The first 6 rows are patterns. Each new row is the sum of 2 different patterns, raised or lowered, with some noise. Before adding, each is slid sideways (what falls off one end comes back at the other) and multiplied by a number that may be negative. Names go in the order of the patterns.
(in the rows, 128 means zero)
Some rows, each with the names of its patterns after it:
[142 123 143 112  74 116 124 111 135 108 182 131 139 182 126 182 149 135
 128 136 158 108 115 108 120 129 121 159 139 116 157 128 123 122 154 129
 119 159 131 169  91 143 143] => (1)
[153 114 126 122 135 125 137 167 143 117 127 130 134 171 161 133 120 117
 180  98 132 122 155 138 131 124 123 132  89 131 130 132 117 137 109 148
 130 128 130 120 110 125 142] => (3)
[ 74 155 147 132 125 122 170 122 132 143 139 126  93  74 127 125 112  92
 130 114 138 120 127 129  92 116 132 153  96 120 146 110 143 110 126 122
 123 122 133  74 146 118 151] => (2)
[122  74 176 143 167 126 127 119 117 144 153 132 147 128 133 136 129 118
 127 126 129 146 150 133 130 127 117 118 121 115 120 137 139 126 103 136
 142  92 109 182 123 136 140] => (0)
[ 78  92 112 152 122 102 126 121 124 133 123 153 140 119 149  74 135 123
 130 176 150 129 130  80 154 117 128 126 127 121 133 127 131 159 151 122
 116 128 126 138 111 146 125] => (4)
[122 124 128 117 131 124 116 118  88 155 110 127 118  92 134 133 141 150
 126 182  98 121 147 110 112 122 132 140 128 124 131 128 117 130 138 140
 123 150 132 145 123  95 127] => (5)

New rows, each followed by the names of its patterns:
[100 101  82 109 113 124 168  54 104 110 131 140 128  92 106  57 118 120
 109  94  71 123 113  80 118 110 131  90  94 107 101 103 134  97 105  32
 117  56  98  88  78 103  54] => (2) (4)
[106 132  73 140 134 125 161 130 129 116 120 120 139 161 141 128 126 118
 124 169 137 127 108 120 200 108 138 126 150 146 128 131 133 138 127 108
 144 130 126 167 107 144 120] => (3) (5)
[155 182 134 198 182 198 173 203 195 183 187 169 230 162 185 199 191 189
 168 142 171 157 182 155 190 164 193 171 149 172 162 176 184 202 122 152
 195 172 201 125 207 178 185] => (3) (2)
[116  78 120  75 154 136 105 173 139 130 120 128 113 152 104 125 138 118
 125 133 127  95  97 127 133 160 123 137 119  90 118 131 127 137 125 114
  68 135 134 149 101 149 117] => (3) (5)
[133  83 157 116 141 127 116 125 102  64 147  91 147  77 153 115 126 128
  95 155  83 156 127 123 114  95  62 134 160 119  99 141 104 150  71 123
 115  44 114  80 131  93 115] => (1) (2)
[ 84  84  85  83 128 108  97 113 113  76  52 139 110  81 113  98  52 119
 112 146  67  94  52 126 100 110  93 119  88 123 156 111  94 112  93 115
  68 118  92  53 105  38  68] => (1) (0)
[ 92 111 121 116 155 107 157 163 154 130 133 164 133 138 174  97 139  82
 123 118 132 141 114 134 134 106 155 129 122 124 158 132 125 158 114 144
  99 139 140 149 138 149 127] => (1) (0)
[154 121  89 154 146 137 117 118 113  91 109 136 139 124 113  74 102 103
 135 119  83 185 121 138 101 120 135 127 136 132 177 160 101 140 140 125
 178 102 120 112 108 135  95] => (3) (5)
[181 161 125 184 168 143 149 189 124 154 117 170 153 118 132 132 157 146
 121 154 145 149 154 156 177 167 143 159  99 156 151 157 196 180 158 164
 121 170 138 159 167 146 142] => (0) (4)
[125  94  97 141 125 138 126 103 112 102 128 139 116 129 124 145 101 135
 116 134 136 128 151 134  91 143 134 144 106 137 147 134 128 133 173 128
 130 127 145 138 107  91 130] => (3) (2)
[106 112 126  86 158 141  59 162 132 163  74 150 150 140 127 126 185 128
 128 137 147 112  95  66 138 159 117 105 139 121 155 125 140 142 105 151
 114 173 102 129 177 111 147] => (2) (5)
[127 134 123 112 138 144 107 144 110 162 115  93 125 128 118 135 153 140
 124 128 115 108 116 112 122  87 106  98 119 137 147 124 153 118 132 160
 123 115 125 115 130 140 110] => (1) (5)
[139 115 143 146 146 179 112 132 140 144 145 163 154 154 162 135 124 144
 160 174 146 125 195 153  95 191 165 146 136 207 118 132 117 152 141 158
 140 127 131 130 163 143 143] => (0) (4)
[132  94 163 133 161  94 131 125 124 133 155 116 159 134 131 136 123 110
 121 139 149 130 145 134 136 124 129 152 137 111 125 137 143 162 135 136
 133  91 159 145 131 124 159] => (3) (0)
[153 144 128 133  99 110 140 113 144 136 117 112 143 118  88 172  95 176
 130 115  84 175 133 179 183 143 128 141 138 174  82 146 121  84 141  86
 108 121 129 126 118 170 146] => (1) (0)
[ 85 133  64  95 109  79  94 105 106 112 103  81  93  97  92 104 115 116
 105 123 108 103  91  79 113  91  93 123 105  71 102  88  85  80 152  60
  87  68  78 110 114 115 102] => (0) (5)
[124 115 113 124 137 146 118 137 116  74  84 102 126 113 107 131 112  99
 135 132 109 113 158 133  92 136 111  74 198 151 155 123  85 134 104 137
 141 121 133 126 128 129 141] => (0) (4)
[122 139  85  89  83 111 145 117  61 126  86 118  42 126 115  98 128 121
 151 107  96 106 121 101 125  99 108 103  96 120 107 111  83  93 151 113
 117 111 113 113  75  97 129] => (3) (5)
[139 111 130 128 151 100 137 122 131 174 137 111  97 103 121  93 123 143
  99  81  98 110 136 104  95 123 112 114 135 114 138 123 111 127  63 116
 118 145 166 146 122 127  80] => (4) (5)
[141 133 166 114 143 137 151 130  96  87 142 135 122 104 125 112 144 130
 135 148 111 130 146 163 103 121 152 135 145 112 156 143  95 133 138  79
 161 166 126  74 143 158 141] => (2) (0)
[133 136 150  94 127 101 131 162 146 132 122  93 149 112 123  96 145 111
 131 119 103 158 154 130 138 126 169 113 112 156 111  81  95 121 152 124
 107 131 123 116 136 132 161] => (4) (5)
[136 116  83 178 116 127 131 114  61 164 129 132 101 129 118 111 136 132
 132 119 121 154 146 129  90 122 134 120 139 143 121 121 102 101 114  98
 140 106 130 130  81  74 120] => (0) (4)
[158 156 142 161 110 143 151 142 123 147 125 153 153 154 147 135 126 131
 144 150 116 135 143 151 138 134 173 166 103 127 182 141 176 169 137  95
 170 188 151 138 136 154 137] => (3) (0)
[140 123 148 141 182 128  90 103 132 168 147 146 159 127 137 151 139 199
 182 137 157  79 196 111 145 187 186 150 149  93 164 135 110 140 144 136
 138 148 133 188 169 139 126] => (3) (4)
[140 160 186 121 153 139 133 152 143 120 134 124 132 151 131 172 135 131
 150 128 131 139 154 165 136 144 142 153 132 138 181 156 134 151 150 155
 194 186 143 128 135 212 112] => (3) (0)
[156 152 111 130 148 132 127 132 134 140 105 137 139 128 163 103 131 119
  95 110 122 134 168 106 133  96 152 120 133 121 101 133 112 124 148 144
 172 111 120 156 106 121 160] => (4) (5)
[154 119 126 121 144 149 130 142 101 177 104 120 147 120 132 136 119  91
 118 120 158 113 120 142 171 110 143 120 159 145  94 130 124 132  95 114
 140 162 125 119 156 162 114] => (1) (2)
[128 100 123 116 120 134 136 117 151 104 114  97 148  88  97 121 124 120
  67 129 121  80  92 156 134 158 124 112  87 170 127 155 104 123 116 107
 149 145 115 113 134 124 112] => (2) (0)
[165 126 102 133 143 100  90  81 130 101 109 101 107 107 104 148 112 116
  83 117 118 160 141 128 145 121 130 125  78 116 111  80 129  30 123 106
 144  66 125 163 140 138 123] => (1) (2)
[111 120 104 108 119  99 105 132 110 118 114  82  82 115 121 124  82 150
 115 123  93  99 105 110 110 107 150 116 109 100 129 114 108  86 147 109
 116 123 123  82 131 103 147] => (3) (0)
[120 137 129 116 149 116 144 120 126 160 203 135 121 177 164 168 109 139
 150 146 126 182 129  81  95 158 123 118 129 164 152 141 181 133 183 139
 191 105 143 134 164  90  97] => (1) (2)
[124 101 103  79  61 105 106  97 110 106 145 117 155 186 119 144 134 136
 104 122 136  84 103  75  94 114  85 179 113 103 135  76  88 105 131 144
  87 145 108 147  78 133 123] => (1) (4)
[171 130 132 143 151 123 133 115 143 139 129 163 135 113  96 148 125 108
 148 117 137 111 133 141 112 110 206 106 139 114 167  72 141 131 151 125
  87 124 117 123 134 125 162] => (2) (0)
[117 116 122 112 127 161 144 105 141 126 138 154 120 125 107 109 164  89
 127 111 132 124  89 143 101 120  85  88 126 133 121 143 107 186  90 113
 136  98  94 110 131 147 109] => (3) (5)
[101 147 162 134 122 164 151  66 127 131 101 134 183  92 100  95 136 111
 137 115 142  97 121 104 135 116 135 162 146 130 144 124 128  77 124 123
  95 144 104 129 138 138 120] => (1) (0)
[129 137  88 152  96  93 125 124 107 104 129 124 161 142 119 119  98 118
 139 130 123 119  93  85 123 137 118 101 124 116 130 100 136 142 153  85
 166  91 137 119 127 202 145] => (2) (4)
[170 170 171 134 132 170 109 146  98 183 150 131 149 148 145 116 137 136
 143 128 147 131 158 135 135 146 119 128 130 149 182 134 145 141 149 148
 141 174 155 138 164 125 158] => (3) (5)
[126 126 130 145 117 127 142 157 137 135 152 130 110 124 119 127 169 162
 135 102 131 183  78 116 178 147 145 144 122  74 173 114 167 124 133 111
 122 129 167 137 147 133 130] => (3) (0)
[133 145  99 105 113 117 158 128 132 131 143 141 131 129 119 118 155 108
 145 139 147 162 139 131 114 109 137 114 144 123 152 165  90 138 122 106
 137 184  84 115 104 129 127] => (0) (5)
[132 132 140 158 140 129 124 154 126 133 129 154 122  88 143 156 102 140
 125  90 114 165 114 137  64 161 131 144 115 116 113 136 130 129 165 127
 135 138 146 128 147 108 123] => (3) (0)
[140 152  92 168 157 162 108 117 135 135 151 117 187 135  88  96 130 156
 144  93 132 129 129 148 148 161 138 106 172  83 149 127 144 173 121 124
 148  93 164 124  96 106 133] => (3) (4)
[ 74 134 110 141  92 141 161 136 117 139 159 121 129 152 138 121 123  91
 155 102 125 113 137 116 146 112  92 122 102 107 136 133 139 123 147 150
 137 148 136 127 122 132 148] => (1) (2)
[113 149  48 123 124  98 166 112 149 110  60 138 117 108 132 165 121 131
 133 118 165 100 112  99  76 122  89  90 136 117  69  60 123 156 130 101
 119 120  93 119 125 120 137] => (1) (4)
[158 155 120 144 144 110 158  81 147 143 168 108 147 181 164 159 155 183
 152 136 152 168 135 127 119 153 136 141 137 133 137 132 166 143 144 118
 149 141 180 163 153 165 150] => (1) (2)
[ 97 108 121  91 127 140 121 114 122 127  99 116  83 146 110 104 121 136
 112 133 157 116 114 128 103 129  86 124 110  67 127  89  77 101 158 109
 103 138 125  97 154 125 151] => (1) (0)
[123  94 104 108  82 153  83  85 120  77  79  94  97  96  92  87  97 102
  93  96 102 100  77 101  87  98  84  68  99  86  72  99  91  74  74 118
  78  59 125  69  54 118  69] => (0) (5)
[ 90 115 118  91  68  55  81  76  74  55  83  88 105  80  66  97  77  47
  75 150  63  89 106  75  51 118  99 115  83  84  84  45 113 104 109  70
 108 106  97  86  74 111  83] => (2) (0)
[137 100 114  88 129 117  64 107 108 131 135  92 111 107 133 125 107 159
 130 136 109  78 133 121 116 174 128  82 110  65 129 110 110 152 119 120
 160 115 158 161 144 113 108] => (1) (4)
[126 127 145 131 153  59 142 149 136 168 114 178 133 147 150 153 126 107
  86 114 113 129 114 137 122 140 141 126 140 137 144 149 143 116 147 157
 124 148 115 136 109 125 140] => (2) (4)
[134 113 138 144 124 121 111 113 139  83 150 133  96 127 138 135 125 129
 138 138 134 133 130 121 119 138 121  97 151 127  94 162 123 126 136 174
  99 111  99 140 139 167 114] => (0) (5)
[143 118 118 128 146 123 124 112 161 119 120  94 163 114 149 172 116 150
 154 141 168  94 183 108  90 155  84 112 129 142 143 120 155 151 150 137
 137 151 126 129 165 121 153] => (1) (5)
[130 132 116 143 128 144 115 116  99  98 134 124 145 103 123 119 144 114
 141 111 103 116 131 145 121 124 127  97 146 114 132 116 131 115 100  85
 145 121 140  85 110 115 126] => (3) (2)
[164 158 161 168 146 174 160 167 157 180 171 183 157 124 143 164 162 166
 152 161 148 126 144 137 179 146 153 132 116 159 170 177 145 178 202 145
 140 177 146 154 161 162 196] => (3) (5)
[132 167 117 189 158 133 106 138 170  76  98 149 114 134 129 149  90 152
 165 158 116 124 143 118 136 177 127 184  88 149 145 137 113 143 111  75
 132 143 116 138 112 171 118] => (1) (0)
[123 122 107  99  95 105 100  98 117 119 111  84 110 119  71  92 142 105
 138 118 107  75 148 126 136 110 115 113 123 103 139 112 127 133 111 113
 108  93 115  77 128 126 113] => (0) (5)
[193 124 154 124 150 131 162 115 184 166 151 152 147 172 146 167 176 159
 168 126 126 142 126 141 124 151 139 150 147 151 141 111 110 177 157 128
 137 132 142 170 147 169 146] => (2) (5)
[136 130 120 154 125 109 102 129 133 123  96 145 133  73 127 124 111 115
 139  92 104  92 115 120 120 100  94 107 118 102 114  85  90 113 133 125
  89 136 100 105  96 113 115] => (3) (0)
[137 149 129 106 125 139 126 145 121 153 162 139 179 138 160 162 149 152
 161 166 163 113 127 145 130 128 156 153 140 163 137 138 136 154 144 146
 169 142 188 123 161 148 133] => (1) (5)
[162 176 167 197 193 168 144 157 214 148 163 175 188 187 159 132 156 164
 130 164 158 169 153 160 141 143 188 150 162 151 117 169 181 198 170 160
 203 147 154 185 182 162 150] => (3) (5)
[150 128 104  93 140 158 175 121 133 133 120 115 154 118 129 120  85 126
 131 129 118 103 166 110 146  91 132 124 135 132 128 160 171 114 135 118
 161 122  94 122 133 134  99] => (3) (2)
[108 142 134 104 127 151  94 141 121 105 122  91 155 122  72 129 121 138
  97 190 151 138 138 113 183  87 127 133  97 129  58  70 126 125 111  81
 141 127 154 129 130 132  73] => (1) (2)
[137 163 167 151 143 137 149 148 163 159 161 152 141 133 143 127 135 127
 160 181 149 137 153 155 134 134 183 154 161 187 127 132 177 163 198 137
 144 133 122 163 125 172 165] => (0) (5)
[152 141 143 111 158  86 148 122  95 151  67 117 134 160 114 114 171 135
 167 136 141 142 112 127 158  76 155 142 166  81 161 165 122 136 102 202
 123 132 143 153 124 127 146] => (1) (2)
[180 153 163 180 164 199 133 206 145 182 153 174 176 111 144 144 125 164
  93 225 165 147 218 168 203 173 148 158 166 174 137 157 139 139 145 158
 162 159 128 184 184 152 156] => (1) (5)
[130 119 111  88 155 143 169 122 101 147 162 140 159 123 183 105 126 176
 127 115 104 159 147 118 141 118 145 121 139 144 142 127 189 120 153 106
 141 109 111 125 135 121 103] => (2) (5)
[169 160 170 130 149 137 123 118 117 152 145 121 125 165 131 133 146 112
 140 148 139 129 157 128 203  93 148 117 183  97 127 116  96 128  91 124
 134 104 155 132 169 216 132] => (1) (2)
[135 168 180 157 155 162 177 139 121 144 145 135 137 103 119 119 152  94
 146 162 134 171 163 147 145 118 138 155 121 149 161 146 121 132 152 102
 140 102 172 162 134 138 151] => (1) (5)
[117 114 113 110 121 114 131 115  87  96 117 125  90  95 153 106 109 117
  83 102 133 125 133  87 118 111 118 138 128 155 106 113 131 109 102  99
 114 121 117 125 129 119 106] => (0) (5)
[100 120 107 160 112 149 131 126 132 146 129 174 187 143 159 112 143 153
 111 177 151 108 145  71 147 131 140 135 118 147 151 151 145 166 164 121
 125 150 120 151 129 157 124] => (1) (4)
[178 129 132 157 164 155 119 150 139 130 133 143 166 193 158 148 142 174
 154 127 125 195 144 149 177 147 101 168 180 179 133 157 126 146 162 166
 155 165 143 186 144 151 123] => (2) (0)
[144 139 159 158 143 136 146 143 133 140 160 135 135 129 182 131 128 148
 130 151 143 170 156 137 134 185 132 181 139 186 114 116 178 122 144  97
 165 140 129 126 137 172 145] => (3) (2)
[162 115 126 140  67 106 109 150 121 105 119 163 100 134  98 193 106  98
 141  76 132  80 133 163 125 114 126 114 190 115 128 138 153 115 141 114
 135 152 142 146 125 117 101] => (2) (4)
[ 97 141 161 136 133 135 148 115 141 110 181  91 148 129 165  90 172 205
 156 142 156 170 152 105 151 143  99 120  60 124 135 131 113 121 150 161
 150 151 143 118 108 141 176] => (1) (2)
[134  79 157 143 140 148 124 158 101 144 143 147 125  94  68  95 112 122
  94 128 110  94  92 128 136 102  73 160 148 102  98 135 112 147 123 125
 161 118 123 128  91 139 139] => (3) (2)
[122 136 122 105 122 131 108 123 117 125 125 130 115  87 125 118 126 121
  94 129 124 117 133 126 163 100 118 116  92 105 127 133 100 140 116 131
 110 109 123 138 133 119 165] => (3) (5)
[129 191 171 169 183 215 123 169 155 185 186 181 195 149 162 210 186 189
 164 178 200 193 184 182 179 167 140 171 186 167 228 184 192 193 153 158
 168 179 233 157 176 213 200] => (0) (4)
[125 132 171 115 159  83 118 141 146 191 176 138 181  73 157 138 122 124
 131 135 150 138 135 171 157 125 125 143 149 145 141 162 148  89  78 122
 155 128 114 129 136 127 136] => (4) (5)
[ 64 107 111  89 108 115 146 170 130 125 133 153 101 114 106 123 120 127
 155 137 125 104 141 121 103 152 100 123 149 138  80 126 108 160 104 169
  61 154  64 105 116 128 132] => (2) (0)
[ 95 146 138  88 156 104 138 146 162 146 134 159 138 169 150 146 153 114
 145 157 115 143 131 176 112 149 149  91 150 119 190 147 134 171 133 131
 176 187 157 151 167 146 172] => (1) (5)
[112 152 182 131 155 149 175 120 162 202 161 173 100 194 163 146 154 161
 140 172 183 154 163 154 200 167 116 154 107  89 156 114 180 129 162 149
 133 175 175 166 161 153 136] => (1) (4)
[142 194 140 140 147 199 148 161 154 196 138 128 177 140 137 148 162 192
 194 157 159 169 171 157 179 160 160 176 163 193 162 131 142 174 166 144
 166 151 165 145 152 130 188] => (2) (5)
[103 118 129 137 134 104 137 140 148 147 130 151 186 137 143 139 180 128
 102  99 130 154 128 143 144 124 111 167 141 146 160 114 165  89 146 132
 139 171 205 119 146  75 204] => (2) (4)
[150 127 164  87 190 134 146 131 133 201 121 133 138 129 127  62 101 138
 112 130 108 138 116 136 123 131 136  98 131 135 152  95 126 138 113 138
 120 158 128 128 126 139  87] => (2) (5)
[136 145 122  97 129 169 153  85 154 172 140 151 184 193 143 163 151 170
  98 111  87 101 145  84  95 143 130 150 106 166 155 129 140 147 172  91
 129 170 106 162 134 148 122] => (1) (2)
[164  70 132 120 135 167 153 156 143  78 149 122 134 152 148 124 125 118
 170 133 148 115 136 136 127 133 109 151  96  87 100 114 140 123  90 145
 125 125 132 116 139 134 130] => (3) (4)
[118 167 166 157 166 177 140 120 180 117 173 148 134 146 122 210 176 161
 212 144 201 171 155 142 154 168 129 154 154 146 154 144 165 150 130 167
 144 156 159 176 128 149 189] => (1) (0)
[161 122 140 140 130  92 181 134 152 137 131 126 111 149 147 103 135 135
 135 134 123  83  99 123 137 150 105 157 130 137  97 114 119 118 127 132
 172 122 104 136 152  92 126] => (3) (0)
